The groups are shells around one centre, one inside the other: the same stretched ball of 6 dimensions in 6 sizes.
Known rows, each followed by its group:
|   2 |  12 |   3 |  17 |  27 |   8 |  -3 |  43 | -44 | -25 |   5 | -17 |   2 |  34 | : z776
|  -5 |   2 |   2 |   7 |   2 |  16 |  -5 |  17 | -24 | -19 | -11 | -26 |   0 |  33 | : z48
|  -2 | -19 |  15 |  -9 |  -2 | -12 |  24 |   2 |  18 |   0 |   5 |   6 | -55 |  17 | : z48
|  -4 | -18 |  27 | -28 | -23 |  -7 |  36 | -24 |  50 |   9 | -22 |  18 | -55 |  23 | : z394
|  -2 | -23 |  32 | -17 |  -5 | -14 |  52 |   0 |  55 |  12 | -17 |  29 | -57 |  24 | : z101
|  -9 |   2 |  15 | -29 |  -1 | -17 |  10 |  25 | -31 |  -7 |   0 | -12 | -41 |  52 | : z394
|  11 |  12 | -10 |  33 |  13 |  19 |  -7 |  10 | -11 | -29 |  -4 |  -6 |  20 |  13 | : z48
|   3 |  19 | -14 |  35 |  25 |  21 | -21 |  44 | -57 | -37 |   0 | -31 |  35 |  35 | : z776
| -10 | -22 |  22 | -31 |  -6 | -34 |  37 |  19 |  11 |  10 |   4 |  10 | -70 |  42 | : z776
|  -4 |   5 |  28 | -10 |  26 |  -6 |  23 |  49 | -27 |  -8 |  -6 |  -2 | -27 |  49 | : z394
|  16 |   9 | -21 |  50 |  13 |  18 |  -4 |   8 |   4 | -30 |  -4 |   3 |  34 |   7 | : z394
|   6 | -17 |  23 |  -5 |   4 | -19 |  45 |   1 |  48 |   6 |  -3 |  35 | -52 |  15 | : z573
|  -7 | -10 |  16 |  -3 |   9 |  -8 |  26 |  36 |  -2 |  -4 |  -8 |  -2 | -25 |  42 | : z101
|  -9 | -19 |  10 | -15 |   3 | -26 |  20 |  29 | -14 |  -1 |  17 |  -6 | -57 |  36 | : z573
|  -6 | -21 |  42 | -16 |   4 |   1 |  46 |   9 |  38 |   9 | -20 |  14 | -56 |  23 | : z776
|   5 | -13 |   8 |  14 |  10 | -15 |  37 |  21 |  32 |  -3 |  -3 |  25 | -23 |  23 | : z361
|  -4 | -25 |  -7 | -18 | -39 | -31 |  25 | -26 |  46 |   5 |  -4 |  15 | -46 |  27 | : z361
|  -5 | -26 |  17 |   1 |  -2 |  -4 |  32 |   6 |  33 |   3 |  -5 |   7 | -45 |  16 | : z361
|   3 | -13 |  14 |  13 |   3 |  -1 |  38 |  13 |  43 |  -2 | -21 |  21 | -12 |  26 | : z361
|  -5 | -10 |  20 |   6 |  17 |   0 |  27 |  37 |   0 |  -6 |  -8 |  -1 | -23 |  34 | : z101
| -10 | -24 |  27 | -18 |  -5 | -16 |  45 |  18 |  33 |  10 | -17 |  12 | -49 |  40 | : z573
| -11 |  -3 |   6 |  -4 |  16 | -13 |   6 |  56 | -51 | -13 |   9 | -25 | -23 |  54 | : z361
|  -4 | -17 |  11 |   2 |   4 | -13 |  31 |  24 |  17 |  -1 |  -5 |   8 | -29 |  32 | : z101
|   2 |  -5 |   3 |   0 | -19 |   7 |  11 | -22 |  30 |  -9 | -19 |   4 | -14 |  17 | : z48
|   5 |   9 |   1 |  29 |  26 |  15 |   0 |  37 | -27 | -25 |  -2 | -12 |  12 |  26 | : z101
|  -8 | -12 |  11 | -25 | -12 | -17 |  11 |   4 |  -9 |  -3 |   6 | -10 | -54 |  34 | : z101
|   7 | -16 | -15 |  28 | -16 |   6 |  10 | -21 |  42 | -13 |  -7 |   8 |  -4 |   0 | : z394
|  -2 |   3 |   9 |  14 |  21 |   3 |  15 |  49 | -22 | -16 | -10 |  -8 |   4 |  45 | : z776
|  -8 | -12 |  17 |   6 |  22 |  -4 |  23 |  51 | -18 |  -7 |   0 | -10 | -26 |  39 | : z394
|  -8 |   1 | -14 | -20 | -17 | -29 |  -3 |  15 | -32 | -13 |   8 | -16 | -24 |  54 | : z573
|   6 |  -5 |  18 |   9 |  14 |  -3 |  32 |  20 |  22 |  -6 | -10 |  20 | -20 |  24 | : z101
|  15 |   5 | -36 |  35 |  -9 |  -9 |  -4 |  -7 |  12 | -25 |   4 |  11 |  22 |  16 | : z573
|   2 |   1 |  11 |  27 |  29 |  13 |  15 |  45 | -13 | -18 |  -7 |  -5 |   4 |  28 | : z776
|  -8 |   4 |  29 |  -6 |  22 |  22 |   1 |  34 | -41 | -16 |  -7 | -29 | -26 |  32 | : z361
|  -5 |  -3 |  36 | -15 |  13 |   5 |  29 |  25 |   2 |  -2 | -19 |   1 | -34 |  38 | : z776
|  -7 |  -6 |   4 | -15 |   2 | -19 |   2 |  24 | -35 | -10 |  17 | -17 | -44 |  38 | : z394
|   6 | -17 |   7 | -11 | -29 | -16 |  37 | -38 |  73 |   6 | -17 |  36 | -40 |  12 | : z776
|   3 |  16 |  21 |  14 |  31 |  30 |  -2 |  32 | -35 | -25 | -11 | -18 |   1 |  25 | : z573
|   9 | -22 | -14 |  21 | -20 | -10 |  22 | -26 |  58 |  -6 |  -1 |  23 | -20 |   0 | : z394
|   3 | -18 |  -6 |  15 |  -8 |  -8 |  19 |  -3 |  30 |  -7 |   1 |   9 | -23 |  12 | : z48
|  10 |   4 | -12 |  33 |   1 |  23 |  -8 |  -8 |   5 | -26 |  -7 |  -6 |  15 |   4 | : z48
|  -4 | -11 |  -2 | -13 | -27 |  -5 |   4 | -24 |  15 |  -7 |  -6 |  -7 | -33 |  21 | : z48
|   3 |   6 |  -4 |  22 |  27 |  -6 |   5 |  52 | -36 | -22 |   9 |  -8 |   3 |  39 | : z573
|  16 |   6 | -16 |  22 |  -5 |  -6 |   9 | -10 |  25 | -18 |  -4 |  22 |   7 |  15 | : z573
|  -3 | -23 |  -1 | -21 | -34 | -24 |  21 | -31 |  39 |   4 |   1 |  12 | -56 |  18 | : z48
|   6 | -20 |   5 |  12 |  -4 |  -5 |  26 | -12 |  43 |  -3 |   1 |  18 | -37 |   1 | : z361
|   8 |  11 |  -2 |  19 |   8 |  17 |  -5 |   6 | -12 | -25 |  -7 |  -7 |   8 |  18 | : z101
|   1 |  -2 | -23 |  -3 | -32 |  -9 | -11 | -28 |   3 | -17 |   0 |  -9 | -12 |  23 | : z361

New rows. What belongs after each?
|   1 |  10 |  31 |   3 |  23 |  24 |  17 |  27 |  -9 | -14 | -24 |  -4 |  -7 |  30 | : z573
|  10 |  12 | -14 |  44 |  13 |  29 | -11 |  13 | -12 | -33 | -11 | -12 |  37 |  14 | : z776
|  -5 |  13 | -23 |  18 |   1 |  16 | -34 |  26 | -66 | -35 |   3 | -48 |  23 |  40 | : z573
|   5 | -22 |  17 |  12 |  -8 |   7 |  38 | -18 |  68 |   2 | -21 |  25 | -28 |   2 | : z361
|  -2 |  -9 | -13 |  16 |  -3 |   1 |  -7 |   8 | -16 | -19 |  10 | -20 | -14 |  18 | : z361
| -13 |  -2 |   2 | -25 |  -8 | -15 |  -7 |  20 | -46 | -12 |   9 | -30 | -39 |  48 | : z361
|   5 |   7 |  -5 |   1 |  -7 | -11 |  12 |   5 |   7 | -13 | -11 |  10 |  -1 |  38 | : z361
|   1 | -11 |  29 |  -4 |   7 |  -3 |  43 |  12 |  38 |   3 | -20 |  23 | -34 |  26 | : z101
| -12 | -13 |   2 | -13 | -12 | -14 |  10 |  18 | -13 |  -6 |   0 | -17 | -32 |  43 | : z776
|  -4 | -24 |  29 | -22 |  -5 | -13 |  32 |  -7 |  29 |   7 |   3 |  11 | -76 |  12 | : z573
|  13 |  -4 | -12 |  27 | -12 |   4 |  18 | -19 |  50 | -13 | -17 |  23 |   9 |   9 | : z48
|  13 |  20 | -18 |  29 |   4 |  20 | -19 |  -3 | -18 | -34 |  -4 | -10 |  27 |  14 | : z573
|  -8 | -27 |  11 |  -5 | -11 |  -8 |  25 |   4 |  24 |   2 |  -2 |  -2 | -47 |  21 | : z394
|  -4 |  -7 |   7 |   2 |  -4 |   3 |  15 |  12 |   7 |  -9 | -15 |  -5 | -12 |  33 | : z101
|  -3 | -16 |   2 |  15 |  -4 |   6 |  17 |   9 |  20 |  -8 | -12 |  -4 | -12 |  21 | : z573
| -10 | -20 |  10 |  -2 |   5 |  -9 |  16 |  28 | -10 |  -5 |   8 | -13 | -43 |  29 | : z394
|   6 |  -8 | -11 |  34 |  -5 |  19 |   3 |  -9 |  24 | -19 | -11 |  -2 |   9 |   4 | : z394
|   6 | -10 |   8 |   6 |   2 | -19 |  40 |  12 |  41 |  -1 | -10 |  32 | -21 |  28 | : z776
|  -5 |   7 |  -7 |  -8 |  -4 | -17 |   1 |  29 | -32 | -16 |  -3 | -14 |  -5 |  57 | : z394
|   1 | -24 |  23 | -26 | -29 | -20 |  47 | -36 |  77 |  15 | -19 |  36 | -63 |  15 | : z361
|   0 |  -6 |  17 |  13 |  26 |  -2 |  26 |  44 |  -5 |  -9 |  -2 |   3 | -20 |  31 | : z776
|  14 |   7 |  -1 |  47 |  27 |  20 |  12 |  26 |   9 | -24 | -11 |   9 |  26 |  12 | : z573
|  -2 | -22 |  24 | -13 |  -2 | -16 |  36 |   3 |  32 |   6 |  -1 |  16 | -61 |  19 | : z101
|   0 |  -6 |  17 |   1 |  -3 |  10 |  24 |   1 |  27 |  -5 | -24 |   7 | -16 |  25 | : z48
|  -5 | -21 |   4 | -24 | -34 | -28 |  34 | -20 |  49 |   8 | -14 |  19 | -45 |  34 | : z394
|   8 |   6 |  -9 |  36 |  11 |  17 |   4 |  19 |   2 | -24 | -14 |  -2 |  27 |  22 | : z48
|  -6 | -13 | -13 |  -7 | -29 | -10 |  -1 | -16 |   5 |  -9 |   0 | -13 | -26 |  26 | : z776
|   1 |   2 |  -1 |   9 |  -8 |   8 |  11 |   3 |  13 | -14 | -23 |  -1 |   8 |  32 | : z394
|  -4 |   8 | -10 |   9 |  -5 |  22 | -25 |   4 | -40 | -28 |  -4 | -38 |   6 |  26 | : z394
| -15 | -26 |  32 | -43 | -17 | -26 |  41 |   6 |  24 |  15 | -10 |   6 | -76 |  43 | : z394
|  13 |   4 | -25 |  43 |  -5 |  12 |   2 |  -6 |  26 | -25 | -15 |   9 |  37 |  14 | : z394
|  -5 | -18 |   5 |   3 | -10 |   5 |  10 |  -4 |  14 |  -7 |  -4 | -10 | -31 |  15 | : z776
|  -3 |  -9 | -19 |  13 | -15 |  -1 |  -6 |   1 |  -6 | -17 |   0 | -18 |  -3 |  26 | : z361
|  -4 | -16 |   3 |   2 |  -1 | -17 |  26 |  24 |  11 |  -3 |  -2 |   4 | -25 |  36 | : z48
|  -2 |  -7 |  -4 |  -1 |   4 | -24 |  12 |  28 | -16 | -10 |  14 |  -2 | -29 |  37 | : z361
|  -4 |   2 |   7 |   1 |  -1 |  19 |  -8 |   4 | -22 | -19 |  -7 | -25 | -13 |  23 | : z48
|  -1 | -20 |  29 | -11 |  -9 |   5 |  34 | -16 |  48 |   5 | -18 |  15 | -49 |  10 | : z48
|   5 | -21 |  13 |  -2 |  -6 | -25 |  46 |  -3 |  57 |   7 |  -4 |  36 | -47 |  17 | : z776
|   2 |  -6 | -17 |  15 |  -4 | -10 |  -3 |   7 | -10 | -18 |  13 |  -8 | -13 |  20 | : z776
|   5 |  -1 |  12 |  28 |  16 |  23 |  20 |  19 |  19 | -15 | -22 |   4 |   9 |  18 | : z361
|   0 |  -3 | -13 | -10 | -19 | -29 |  12 |   2 |   5 |  -8 |   0 |   7 | -19 |  43 | : z361
| -15 | -15 |  36 | -20 |   7 |  11 |  18 |  23 | -13 |  -1 | -10 | -22 | -51 |  32 | : z573
|  12 | -15 |   8 |  17 |  -6 |  -6 |  46 | -13 |  78 |   1 | -23 |  44 | -14 |  11 | : z394
|  -2 |   6 | -12 | -11 | -18 |  -6 | -15 |  -9 | -26 | -19 |   3 | -19 | -17 |  32 | : z394
